All rows are made from the same 6 directions, up to rounding. Whole rows:
[[ -2  -1 -13 -12   9  13 -10   5   6 -10   6  -8   6  19   0  -6  13  22
    1   5  -1   8]
 [ -1   7  -3   5   7   2  10  -4   8   0   9   3 -13 -11   4  -4  -3  -4
    8  -4   3  -7]
 [-11 -15 -20   8  -6  11 -37   8 -11 -21 -18  24  19 -26   7   0 -12  46
    6   1  14   1]
 [-10 -14 -42   1  19  39 -21   9  13 -25  15   0  16   8   5 -22  24  53
   -2   3   3  -2]
 [  6  -6  10 -10 -16  -8 -16   3 -12  -3 -18  -1  13   8  -5  13  -5  10
   -2   6   3  15]
 [-10  10 -17  -9  15   7 -17   4   7 -18   3   5  -5  -3   9  -5  -6  33
   20   3  10   6]
 [ -2  -3  25   0 -10 -25  13   5 -19  36  -7  -5   7  12 -10   7   2 -59
  -28  -1 -26  -8]
 [-17   6   1   7  10 -23 -31   4  -2 -32 -31  13  21 -10  25   2 -38  52
   20   6  21  13]
 [ -9  -4  -3  25  16  -4  14  -2  11  -7   2  -3  15   2  15 -17  -2   4
  -12  -3  -2 -12]]

The start of a row, then its end:
[ 28   8  22  -4 -11  -4  29 -17  16  -3   6 -21 -16  15  -6   9   5]  [-10   9   1  10  13]
[ 14  -1   2 -29   4   8  -1   4  10  -6   7 -37  15  64  -9  -2  32]  [ 14 -11  14 -10  25]
[  3 -25 -11  17 -12  17 -11   2  -5 -10  -7   7  24  -8  -1  -5   9]  [ 23 -17  -1   3  -3]
[ 16 -12  -8 -10 -22  24 -12  -1  -6  -3   2   5  -6  -9 -16  11  13]  [13  4  1  8  7]
[  5  -3 -22 -22  -8  33 -12   5  -6   9  20   8 -22 -10 -20   4  23]  [-1  8 -2 -2 -2]
[-29  24  -9 -38  13 -18 -51  20 -21  -1 -16  21 -11  -8   4  13 -29]  [18 31  8  2 13]
[ 23  -1   2 -35 -30  22  -5   0 -13  20  12  -2 -28   1 -33  23  23]  [-22   7   2  -3  11]
[  5 -17 -21  16  -9  29 -10  -3   2 -16   3  16   2 -30  -1  -4   5]  [31  3 -5 15 -7]
[ 17   5   9  -7  -4  11  44  -9   8  34  32 -19 -29  14 -21  -1  31]  [-63 -14  -7 -20 -13]
[ -3   7 -14  10  -1  11  -8  -6   3 -13   2  27 -24 -49   6   3 -20]  [19 29 -8 23 -8]
[-20  10  -5 -32   2 -12 -40  19 -24  10 -13  13   0   3  -5  12 -11]  [ 1  9  7 -9  9]
[-11  -2  13   0 -11 -24 -18   8 -23  12 -23  15  11 -13   0  12 -21]  [-14  -6   1  -5  -1]
[ 14 -18  27 -22 -32 -17 -21  10 -27  12 -29 -16  34  41 -18  22   9]  [ -8 -27  14 -14  26]
[-20   1  -4   0  21  -8   7  11  -3  21   9  -6  10  20   2 -15  11]  [-30 -23  -1 -27 -14]
[ -5  16   0  -1  23  -8  11  -4  19 -12   7 -12  -4  16  14 -11  -5]  [12 11  2  4  4]
[-11   6  -5 -12 -10  -1 -18   8 -23  21  -1  28 -24 -37 -11  14 -13]  [-24  12  -6  -3 -10]
[-20  21 -13  23  34   0  35  -7  18  14  31  13 -34 -33  14 -22  -8]  [-36  10 -16  -6 -35]
[ 32 -22  12  12 -38  16  13 -13  -4   1  -3  -2   1 -11 -17  14  13]  [ -6 -11  -3   9   3]
[ 13   9  22  -3 -10 -20   4 -10   4 -12 -15  -7  -2   5   5  13 -18]  [ 9 14  4 15 17]
[ -9   2 -30 -19   2  30 -22   9  -8   6  17  19 -23 -23 -12   1  12]  [ 6 15 -3 -1 -7]
[ -6  15 -12 -16   9   9  -1   2   2   7  17   7 -28 -11  -5   0   2]  [-9 18 -3 -1 -5]
[ -6   7  11  13   1 -15  20  -3  -5  23   4   9 -15 -20   0   1 -10]  [-44  -5  -9  -9 -18]
[ -3  -3  -8  25  13   9  26  -6  14   3  17   0  -4 -11   7 -18   7]  [-14 -10  -9  -5 -21]
[-18  20 -11 -29  29  -3 -10  13   4   6  13 -11  -8  30   2  -8   8]  [ -3   7   6 -15   4]
[-12   0 -10  -4   7   0 -17   8  -5  -3  -4   6   7  -1   4  -3  -3]  [12  1  2 -2  0]
[ 18 -24 -33 -10 -33  54 -35   1 -11 -15   5  25 -12 -41 -22  14  18]  [44 16 -2 22  5]
[ 13   8  -5   0   4  12   8 -11  20 -21   9  -7 -14  -2   5  -1   0]  [27 22  0 19  9]
[-20 -10 -43  13  26  34 -12   9  11 -15  19  10   9  -9  10 -27  17]  [ 34  -4  -4  -1 -17]
[-10  -2 -10  17  20   3   7   0  12  -9   6  -3  11   5  13 -18   2]  [11 -7 -2 -2 -9]
[-16   4  -9  27  14  -4   5  -4   6  -7   1  21  -6 -37  17 -11 -21]  [  5   9 -10   9 -19]
[  7  20 -11 -54  13  13 -22   7  11 -15  12 -25 -13  48  -8   6  19]  [35 26 16  4 33]
[  3  -3 -33 -12   8  42  -5   2  11  -6  28   1 -17  -3 -10 -10  28]  [20  9 -2  2 -4]
[ 28  15  32 -31 -32 -18  -6 -10  -8  -1 -18  -7 -21   4 -14  36 -16]  [-2 27  8 18 32]
[ 26   4  -4 -15 -15  29  17 -13  11   2  24  -6 -36  -7 -19   9  21]  [-7 17 -3 10  5]
[  3  19  30  -6  -4 -35   8  -6  -3   4 -16  -3 -10   2   5  15 -27]  [-18  13   2   5  11]
[-11   9 -12   5  22  -2 -11   0  15 -29  -4   1   6   1  20 -11 -15]  [44 19  3 16  6]
[-10   5  -9   6  24   3  11   1  14  -4  13 -10   4  16  10 -18   8]  [ 3 -5  0 -7 -7]
[-31  13 -17  22  36 -10   0   4  10 -10   4  16   0 -21  26 -22 -22]  [ 11   9  -6   1 -20]
[ -9   6 -11  -4  25   7  16   5  12  10  23 -16  -1  27   1 -19  22]  [-16 -12   0 -19  -9]
